The rows of a group lie close to one hidden flat surface of 10 dimensions, which passes through zero. Surfaces can cross.
Some rows, each with its group after it:
-2.09 -2.70 -1.70 +1.62 +1.26 -2.59 +2.18 +0.32 -1.65 -0.79 +1.68 -2.83 -1.77 -0.99 -0.30 -1.36 -0.42 +0.47 +1.37 -0.97 +1.36
R
-0.33 -3.48 -0.41 -0.03 +3.53 -1.07 +0.89 +2.20 -1.45 +2.59 +3.05 +2.42 +1.00 -1.78 +1.64 +0.20 -2.87 +0.75 +3.29 -1.15 -0.29
Y
+1.92 -2.03 +1.77 +1.40 +2.40 +0.54 +0.15 +2.70 +0.05 -1.42 -0.17 -1.55 -1.95 -2.37 +0.75 -0.67 -0.26 +1.20 +0.52 +2.45 +0.87
R
+0.51 -3.14 -0.18 +2.94 +3.79 -0.04 -1.02 +4.60 -1.16 +1.17 +1.05 -1.57 +1.08 -2.05 +0.42 -1.52 -1.93 +2.33 +1.77 +2.31 +1.69
E
-2.93 -0.74 -4.30 -2.80 +0.00 -0.67 -0.85 -0.64 -3.49 -0.24 +2.82 -1.33 +0.66 -1.95 -0.64 -1.05 -0.08 +1.03 +1.19 -1.09 -1.23
R
-2.70 -1.15 +0.42 +1.30 +3.76 +0.49 +2.69 +0.09 +0.21 +1.98 +2.18 -0.37 +1.01 -0.89 -0.42 +0.88 -0.06 -0.25 +2.10 -0.09 +0.60
E
+3.12 -0.11 +1.97 +2.74 -0.49 -3.46 -1.41 +1.81 -2.58 +1.55 +0.66 +0.64 +2.03 -3.47 +0.00 +0.21 -0.49 -0.29 +0.48 +0.50 -0.96
Y
+1.34 +1.49 +0.00 -1.54 +0.74 -0.31 -0.09 +1.64 -0.23 +0.45 -0.01 +0.80 -0.54 -2.13 -0.83 +0.21 +1.73 -0.79 +0.34 +1.11 -1.39
E
+1.76 -0.74 +2.23 -1.01 -3.18 -2.30 -3.49 +0.81 -4.54 -0.11 -1.16 -0.29 +0.96 -0.80 -1.98 +1.92 -0.10 -0.68 -3.16 +0.76 +0.00
H
-0.12 +1.57 -4.32 -3.83 -1.86 +0.03 +1.88 -2.65 +1.87 +0.48 +2.56 +3.13 -0.43 +1.42 -0.77 +0.70 +1.88 -2.46 +2.14 -4.85 -2.26
Y
+0.73 +0.85 -1.31 +2.11 -0.32 -2.17 -0.44 -1.02 -0.40 +3.28 +0.46 +1.38 +5.74 +2.37 -0.91 +0.46 -1.23 +0.37 -0.37 -2.49 +0.43
H
+5.40 +5.10 +1.56 +0.98 -1.72 -3.22 +0.26 +3.76 +1.85 +1.43 -2.40 +1.76 +0.96 +0.87 -6.20 +1.67 +4.25 -4.01 -0.62 -0.96 +0.39
Y
+6.57 +5.06 -1.57 -0.85 +0.09 -1.67 +1.35 +0.19 +1.97 +0.24 +0.47 +4.56 +4.80 +2.07 -1.42 -0.03 +0.48 +1.62 +0.47 -2.90 -0.62
Y
-8.41 -1.49 -2.57 +0.67 +1.03 -0.96 +2.25 -5.79 +2.84 +2.86 +2.98 -3.83 -0.84 +2.96 +5.63 -1.19 -0.22 -0.50 -2.02 -0.23 +0.37
H
-0.33 +1.41 -0.47 +1.22 -1.30 +2.52 -1.00 +0.45 +0.96 -1.60 -5.50 -1.71 -1.64 +0.84 -2.33 -1.10 -1.05 +0.83 -2.04 +0.26 +1.48
E
-3.69 +3.01 -0.44 -4.58 -1.34 +1.72 -3.48 -2.66 +1.48 +1.31 +0.72 -1.34 +2.01 +3.72 +2.76 -0.25 +1.98 +0.74 -5.57 +3.64 -0.90
Y
+3.45 +2.31 -0.27 +0.76 -1.44 +0.22 -0.99 +3.24 +3.30 -1.39 -0.55 +0.94 -0.75 +0.44 -3.15 +0.06 +3.71 -3.13 +2.23 -0.56 +0.74
E
+3.28 +0.52 +3.27 -2.24 -1.89 +2.54 -3.33 -2.60 -0.53 -0.10 -1.30 +4.56 +1.88 -1.90 +4.79 +3.08 -1.49 +0.25 -2.57 +1.40 -2.58
E
-1.28 -0.60 +1.86 -1.10 -0.58 -1.22 -2.35 -0.22 -1.32 +3.23 -0.98 +1.10 +1.78 +1.58 +1.36 +2.50 -1.14 -0.48 -4.23 +0.81 +0.25
Y
+1.41 -0.12 +0.48 +2.33 -0.60 -1.51 +0.21 +4.89 +1.77 -2.01 -1.41 -2.38 -2.22 +1.90 -3.29 -2.79 +0.82 -0.71 +2.31 +0.60 +2.33
R
+0.75 +3.08 -0.40 +0.16 +1.28 -1.87 +3.06 +1.31 +4.43 +1.88 -0.35 +1.69 +0.95 +2.39 -0.44 -0.15 +0.90 +0.24 +1.04 -1.02 -0.63
H
+0.43 -1.67 +3.93 +0.84 -0.53 +3.77 -4.17 -0.18 -1.42 +0.82 +0.74 +1.26 +2.96 -1.05 +1.83 +3.10 +0.51 -0.90 -1.03 +2.22 -0.04
H
+1.29 -1.58 +2.31 +1.60 +4.75 +0.72 +2.95 +1.65 +0.01 -0.02 +0.24 -0.18 -0.48 -1.83 -0.06 +0.55 +0.49 +1.81 -0.82 +2.82 +1.03
R
-2.42 -1.05 -0.48 -2.01 -1.53 -1.57 -0.48 -3.27 +0.89 -1.99 +5.31 -2.02 -0.19 +2.28 +4.40 -1.82 +1.24 +0.11 +1.77 +0.86 -2.06
E
+1.07 +2.21 -0.59 +0.84 -4.58 -3.11 -2.42 -0.84 +1.91 -0.65 +1.55 +0.49 +1.62 +3.68 +1.45 -2.01 +0.11 -0.13 +2.95 -0.73 -0.96
R
-1.04 -0.04 -3.79 -1.05 +0.99 -0.73 +3.09 -1.89 +0.11 -2.15 -0.84 -2.74 -2.17 -0.35 -0.22 -2.12 -0.10 +2.16 -1.49 -0.88 +0.69
H
+1.08 -1.19 -0.25 -1.83 -1.17 -0.71 +2.85 -1.25 -2.25 -3.92 -0.44 -0.13 -4.07 -1.75 -0.81 -0.56 -0.62 +0.43 +1.76 -0.74 -1.43
H
-0.96 -0.77 -0.38 -1.40 -0.70 +2.17 -1.37 -3.99 -1.64 -1.81 +2.86 +1.52 +1.48 -0.95 +3.25 -0.06 -0.66 +1.75 +2.19 -0.12 -1.90
H
-5.72 -4.40 -2.61 -0.34 +1.59 +0.23 +3.00 -3.61 -0.39 +2.07 +2.67 +0.53 +0.31 +3.74 +0.85 +1.60 -2.49 -0.51 +1.03 -3.77 +0.95
Y
-1.05 -0.70 +0.04 +3.19 +1.95 +0.42 +0.51 +1.75 +0.11 -1.75 +0.08 -4.82 -0.42 +0.10 -2.47 -1.90 +2.16 +0.35 -0.81 +2.45 +2.22
Y
+1.43 +3.23 -0.02 -2.01 +1.70 -2.98 +1.12 +1.77 -1.01 +3.50 +0.43 +0.51 +1.90 -1.90 -2.56 +1.51 +2.36 +0.25 -3.11 +1.20 -0.78
E
-1.57 +2.37 +1.06 -3.20 -0.42 -3.44 +1.17 -1.94 +3.97 +4.34 +3.15 +3.38 -0.26 +0.77 +7.23 +0.10 -1.39 -0.51 +2.79 +0.88 -4.38
H
-3.14 -0.56 -1.02 +2.17 -0.87 +0.90 -0.99 -0.87 +0.72 +1.43 -1.05 -1.31 +0.28 +0.97 +0.10 -0.80 -1.27 -0.86 +0.21 -1.27 +1.58
H
+1.94 +1.88 -5.18 -4.39 -0.99 +1.26 -1.04 -0.07 +1.35 -2.81 +1.56 +1.51 -3.45 -6.45 -1.12 +1.61 +7.58 -4.73 -0.17 -3.28 -1.36
Y
+3.28 -1.43 +5.76 +1.35 +2.08 -3.66 +1.58 +3.77 +0.19 +3.81 +1.28 +2.81 +0.26 +1.23 -1.12 +3.35 +0.44 -3.26 +0.02 +0.47 -0.37
H
-0.49 +0.18 -1.96 -0.82 +0.70 -1.67 +0.39 +1.66 +1.95 +2.20 +4.17 +0.66 -0.95 -3.62 +1.81 -0.64 +2.02 -1.73 +4.59 -1.29 -1.67
R
-2.63 +0.18 -1.66 -1.98 +0.05 +3.97 -2.05 +1.79 +0.56 -1.34 -2.33 -2.26 -2.86 -1.46 -2.50 -0.16 +3.23 -1.99 -1.78 +1.06 +1.62
R
-2.40 -3.22 +0.22 +1.04 +2.89 -0.61 +0.38 +0.22 +0.12 +0.49 +3.01 -3.11 +1.19 +2.05 +2.32 -1.88 -1.26 +1.81 -0.17 +2.41 +1.07
E
+3.72 -0.28 +2.53 -1.81 -3.42 -4.19 -1.49 +0.26 +0.80 +0.43 +4.72 +4.66 +1.53 +2.46 +4.38 -0.38 -1.38 -0.69 +4.95 +0.75 -3.85
E
-0.57 +0.61 +1.10 -3.81 -2.85 +0.95 -2.10 -0.48 -1.87 -2.02 -5.16 -0.32 -5.07 -1.75 +1.53 -0.19 -2.38 +1.53 -3.87 +3.28 -1.16
E
+4.61 +2.66 +0.36 +2.00 -2.81 -0.65 +0.37 -0.22 -0.24 -2.54 -0.95 +0.81 -0.14 -3.01 -0.89 -0.91 +0.77 +0.05 +2.52 -0.66 -1.26
Y
-1.76 -0.94 -0.75 +0.40 -2.42 +0.37 -1.20 -2.12 +1.01 -1.22 +1.92 +0.15 -0.44 -0.22 +3.22 -1.08 -0.90 -0.42 +3.59 -1.30 -1.09
R
-1.79 +1.50 +0.02 -0.99 -0.37 +1.80 +1.26 -3.86 +0.06 +0.73 -1.89 +0.63 +2.49 +4.10 -2.17 +1.96 +0.37 -0.33 -4.39 -1.30 +0.99
R
-5.39 -1.22 -7.50 -2.20 -1.00 -0.87 -1.84 -2.12 -1.01 +1.04 +1.37 -4.47 -4.24 -3.27 -0.72 +0.59 +4.16 -3.70 -3.85 -3.42 +1.39
R

New rows, each followed by its group:
-2.13 -0.62 +0.41 +0.35 -2.49 -1.48 -0.41 -2.76 -1.09 +1.32 +0.29 +0.14 -0.18 +0.20 -0.30 +2.01 +0.84 -3.21 -0.91 -1.92 -0.16
Y
-1.28 -1.94 -3.70 +0.68 +2.05 -3.79 +1.62 -0.50 -0.57 +2.73 +2.30 -1.95 +0.28 -2.24 +2.60 -1.57 -1.17 +1.26 -0.61 -0.94 -0.14
H
-0.38 -7.37 +0.74 +0.32 +0.07 -3.90 +0.33 -3.41 -3.68 -1.50 +4.24 -2.71 -1.00 +1.84 +4.38 +0.74 -1.72 +0.44 -1.81 -0.34 -0.01
E
+6.20 -1.00 +3.04 +3.00 -1.30 -2.23 -3.24 +2.02 +1.05 +0.60 -1.35 +1.64 +0.90 -2.15 +3.78 +1.08 -1.64 -0.40 -0.79 +1.26 -0.06
R
+0.76 +0.71 +0.15 -0.75 +0.12 -1.11 +0.47 -0.66 -2.08 -1.73 +0.40 -0.94 +1.97 +1.11 -0.17 -1.19 -1.40 +2.90 -1.20 +1.58 -0.88
R
+1.58 -1.34 +0.63 -0.28 -3.40 +0.12 -2.26 -2.35 -3.83 -1.30 -1.40 +2.04 +1.32 +0.50 +1.09 +0.87 -4.65 +1.42 +1.02 -2.26 -1.13
R
+0.56 +0.95 +0.20 -0.16 +1.39 -0.25 +1.93 -1.46 +0.04 -2.29 +5.14 -1.23 +3.12 +1.89 -1.26 -0.81 +3.50 +1.00 +1.57 +0.62 -0.23
H
+0.47 +1.75 -0.32 -1.60 -1.44 -0.50 -0.06 -0.10 -1.48 +0.61 -0.75 +1.85 +2.97 +3.10 -3.26 -0.40 -0.92 +0.55 +0.96 -1.42 -0.90
R
-0.19 -0.99 -0.75 +0.20 +1.69 -2.36 +3.20 -0.83 +1.26 +0.81 -1.40 -1.79 -2.90 +0.52 +0.32 +0.38 +0.19 +0.29 -3.22 +0.19 +1.20
H
-0.48 +2.44 -3.16 -1.45 -6.31 -2.54 -3.60 -0.23 -1.55 +2.12 -1.10 +3.64 +2.02 +3.01 -4.02 -0.04 -1.11 -2.68 +3.05 -5.73 -0.87
R
+2.33 -0.59 -3.12 -5.70 +5.02 +4.16 +0.90 +3.44 +4.20 +2.43 +1.06 +5.32 -0.07 -0.47 +1.14 +1.24 -0.09 -0.30 +0.30 -1.21 +0.23
Y
+5.24 +0.49 +4.14 +3.13 +1.70 -1.85 +1.70 +5.85 +2.69 +2.16 -0.57 +3.05 +0.95 +0.61 -1.70 +1.25 -0.20 -1.49 +2.07 -0.08 +0.25
R
-2.68 -0.80 +1.21 +0.43 -2.54 -0.78 -0.92 -0.09 -1.71 -0.97 -0.46 -3.15 -4.01 -2.16 -0.76 -0.32 +2.03 -1.94 +0.14 +0.95 -0.07
Y
-3.24 +2.28 +0.56 -1.79 -4.93 -0.07 -1.30 -3.14 +0.53 -2.10 -0.22 -0.21 -1.01 +3.74 -0.17 -1.41 +0.50 -1.09 +0.67 +0.06 -1.35
H
+4.94 -1.78 +0.95 -2.56 +0.16 -0.59 +2.98 -6.58 -5.11 -2.88 +0.07 +2.86 +1.10 -1.00 +1.93 +3.29 -2.69 +2.68 -4.18 -1.48 -2.42
H
+0.80 +0.30 +2.57 -0.09 -2.26 +0.58 -1.54 -1.12 -0.88 +1.42 -3.36 +1.52 -1.39 +0.46 -1.86 +3.77 +0.90 -3.68 -3.90 -1.44 +1.03
Y
+1.87 +4.70 -3.28 -5.00 -0.54 -2.88 +0.31 +4.05 +3.26 +1.17 +2.34 +2.23 -0.25 +1.01 -2.18 -1.07 +3.41 -0.89 +2.10 -0.17 -1.53
Y
-0.11 +0.71 -0.30 -1.37 +0.58 -0.38 +0.96 -0.15 +1.03 -1.27 +0.48 -2.19 -0.34 +1.15 -0.93 -0.81 +1.89 +0.53 -1.48 +0.69 +0.49
H
+3.61 +0.13 +2.25 -0.89 +0.75 +3.51 -3.80 +3.12 +2.19 -1.18 +0.04 +1.35 -1.16 -3.64 +2.96 +1.65 +3.22 -1.53 -1.99 +3.89 -0.26
E
-1.35 -3.17 +0.45 +0.39 +2.44 +1.12 -0.63 +0.55 -3.52 +1.39 -1.52 -0.27 -0.19 -2.95 +2.67 -0.59 -4.98 +3.74 -0.01 +1.84 +0.14
E
+1.47 +2.56 +0.64 +1.24 -3.31 -2.13 -0.50 -1.19 -0.31 -1.32 -0.48 -0.74 +0.75 +0.21 -0.69 -0.93 +1.32 -0.17 +0.17 +0.05 -1.19
Y
+0.37 +0.20 -0.49 +0.97 +0.43 +0.72 -1.49 -1.00 +0.41 +0.81 -2.01 -2.07 +0.40 -0.51 +0.98 +1.77 +2.11 -0.65 -7.06 +1.51 +1.63
R
-4.38 -2.86 -0.17 -0.37 +0.83 +1.95 -0.19 -3.48 -1.12 +2.10 +2.96 +0.54 +1.79 +2.05 +4.13 +0.66 -2.52 +1.04 +0.53 -0.23 -0.43
Y
+3.36 -1.74 +1.92 +2.04 +3.41 -1.10 +5.87 -1.04 +0.27 +0.78 +0.25 +1.98 +0.63 +0.92 -0.85 +2.62 -1.27 +0.16 -0.71 -2.16 +0.99
H
-0.34 +0.22 -1.76 +1.34 -1.68 -1.37 -2.88 -4.75 +2.02 -0.82 +3.29 -3.14 +3.19 +1.09 +6.77 -1.92 +0.88 +2.13 -2.64 +1.79 -0.78
R
-4.26 +0.42 -2.75 -0.67 +0.46 +0.46 +0.57 -2.20 +1.28 +0.44 +2.48 -1.71 +0.28 +0.65 +0.63 -0.37 +2.59 -1.25 +0.22 -1.36 +0.03
R
+2.35 +3.08 +0.29 -1.26 -0.19 +1.97 -1.44 +0.75 +1.63 -2.18 -3.00 -1.40 -0.34 +0.36 -0.91 -0.84 +1.37 +1.33 -4.23 +3.24 +0.88
Y
+1.30 -0.58 -0.76 +2.64 -2.27 -3.61 -0.66 +0.46 +2.66 -0.68 +0.74 -1.86 -1.84 +0.66 +1.72 -1.62 +0.33 -1.15 +1.42 -0.38 +0.38
R
-3.33 +0.91 -0.73 +1.57 +0.39 -2.35 -2.82 +1.56 +1.42 +3.93 +3.17 -1.79 +2.94 +1.08 +1.69 -1.11 +1.55 -0.74 +0.35 +0.67 +0.57
H
-1.47 +0.94 -0.17 -2.39 -2.57 +3.68 +0.44 -2.65 +2.91 -3.41 +2.49 +1.03 -3.24 -1.04 +2.25 +0.68 +3.58 -3.22 +3.77 -1.10 -2.14
E
+6.70 +0.46 +0.37 -1.86 +0.92 -2.84 +2.17 +3.39 -0.18 +3.18 -4.80 +6.01 +0.78 +2.58 -3.98 +3.01 -4.30 +0.14 -3.43 -2.67 +1.00
Y
+3.07 -1.51 -2.28 -0.47 +2.05 +2.01 +2.28 -0.30 +0.76 +2.09 -0.07 +3.83 +1.55 +0.08 -2.20 +3.42 +0.65 -1.94 -1.59 -4.83 +1.76
Y
+2.39 +0.69 +0.60 -0.79 -1.05 +0.76 -3.49 -0.93 -0.17 +2.70 +0.25 +4.03 +3.13 -2.16 +3.90 +3.11 -0.60 -0.76 -2.05 -0.14 -1.16
R
-2.00 +3.45 -3.43 -0.36 -1.95 -1.05 -0.86 +2.64 +2.65 +0.92 -2.92 -1.13 -2.00 -0.02 -1.10 -2.95 -0.23 -0.06 +1.76 -0.18 +0.25
H
+1.49 +1.02 +1.15 +0.80 +0.64 -1.56 -1.07 +2.67 +1.16 +2.40 +2.01 +1.88 +2.67 +0.37 -0.59 +0.68 +1.23 -0.16 +1.55 +0.55 -0.25
H
+2.15 +2.03 +0.66 +0.46 -3.03 -3.13 -0.68 +1.42 +2.44 -0.07 +0.53 +1.62 +0.08 +2.19 +1.02 -1.36 -0.77 -0.52 +2.59 -0.04 -1.93
R
+1.75 -2.02 +0.94 +3.81 +4.39 +1.44 -1.29 +1.30 +2.24 +2.65 +3.14 -0.75 +3.44 -2.19 +3.20 +1.72 +2.38 -1.41 -2.11 +1.00 +2.04
R
-3.30 -4.09 -0.47 -0.18 -0.42 +1.67 +2.87 -6.12 -1.55 -1.92 +0.32 -1.18 -2.88 +0.23 +3.20 +1.00 -1.98 +0.28 -1.35 -1.88 -0.21
H
-1.20 +0.44 +0.72 -3.64 -0.56 +0.37 -4.69 -0.25 -0.53 -0.68 +1.00 -3.04 -0.17 -1.78 +4.38 +0.40 +2.67 +0.71 -5.52 +5.76 -1.31
H
-1.28 -0.66 -1.83 -1.55 +0.84 -1.78 +2.93 -0.55 -1.28 -4.45 +2.62 -3.73 -3.71 +0.46 -2.27 -2.61 +1.95 +0.95 +2.29 +0.79 -0.38
H
-0.33 -2.29 +0.64 +2.00 -0.58 +0.69 -0.78 -4.08 +0.31 -1.40 +0.56 -0.83 +2.42 +3.38 +1.09 +1.41 +0.57 -0.88 -3.64 -1.81 +1.41
E
+1.19 +1.85 -0.69 -4.94 +0.35 +4.69 -4.25 -0.49 +1.24 -1.67 -0.45 +0.64 -0.01 -3.34 +3.72 +0.84 +2.72 +0.54 -4.08 +3.59 -1.14
Y
+0.26 -1.69 +0.76 +1.82 +1.27 -5.28 +0.39 +0.11 -2.86 +2.17 +5.63 -1.84 +4.65 +2.19 -1.80 +0.75 +1.52 -0.57 -0.11 -0.36 -0.04
H
-4.97 +3.81 -2.27 -5.90 +0.31 +5.51 -2.86 +1.20 +2.27 -0.74 +0.63 -0.16 -0.50 -0.65 -1.90 -0.10 +5.52 -0.88 -0.50 +2.02 -0.28
R
-1.96 +0.04 -3.30 +1.96 -0.60 +2.75 -1.58 -0.46 -1.51 -0.60 -4.01 -1.32 +0.67 -0.76 -1.26 -2.54 -3.79 +3.58 +0.81 -1.36 +1.30
E
-0.98 +3.22 -2.28 +0.04 -1.18 -2.20 -1.00 -2.42 +2.14 +4.93 -2.64 +0.92 +2.35 +2.58 +2.33 +0.76 -2.80 +0.50 -3.99 -0.89 -0.51
H
-5.59 -3.51 +1.95 -1.44 -1.91 +0.30 -1.11 -3.60 -0.07 +3.00 +0.29 +0.34 -4.79 -0.90 +6.72 +1.40 -2.63 -2.20 +0.75 +0.02 -1.42
H
-0.85 -0.41 -2.04 -1.49 +0.37 +1.37 +1.55 -5.20 +0.76 -0.38 -3.72 -1.15 -1.44 +0.15 +3.06 +0.38 -1.80 +1.35 -6.89 -0.25 +0.59
H
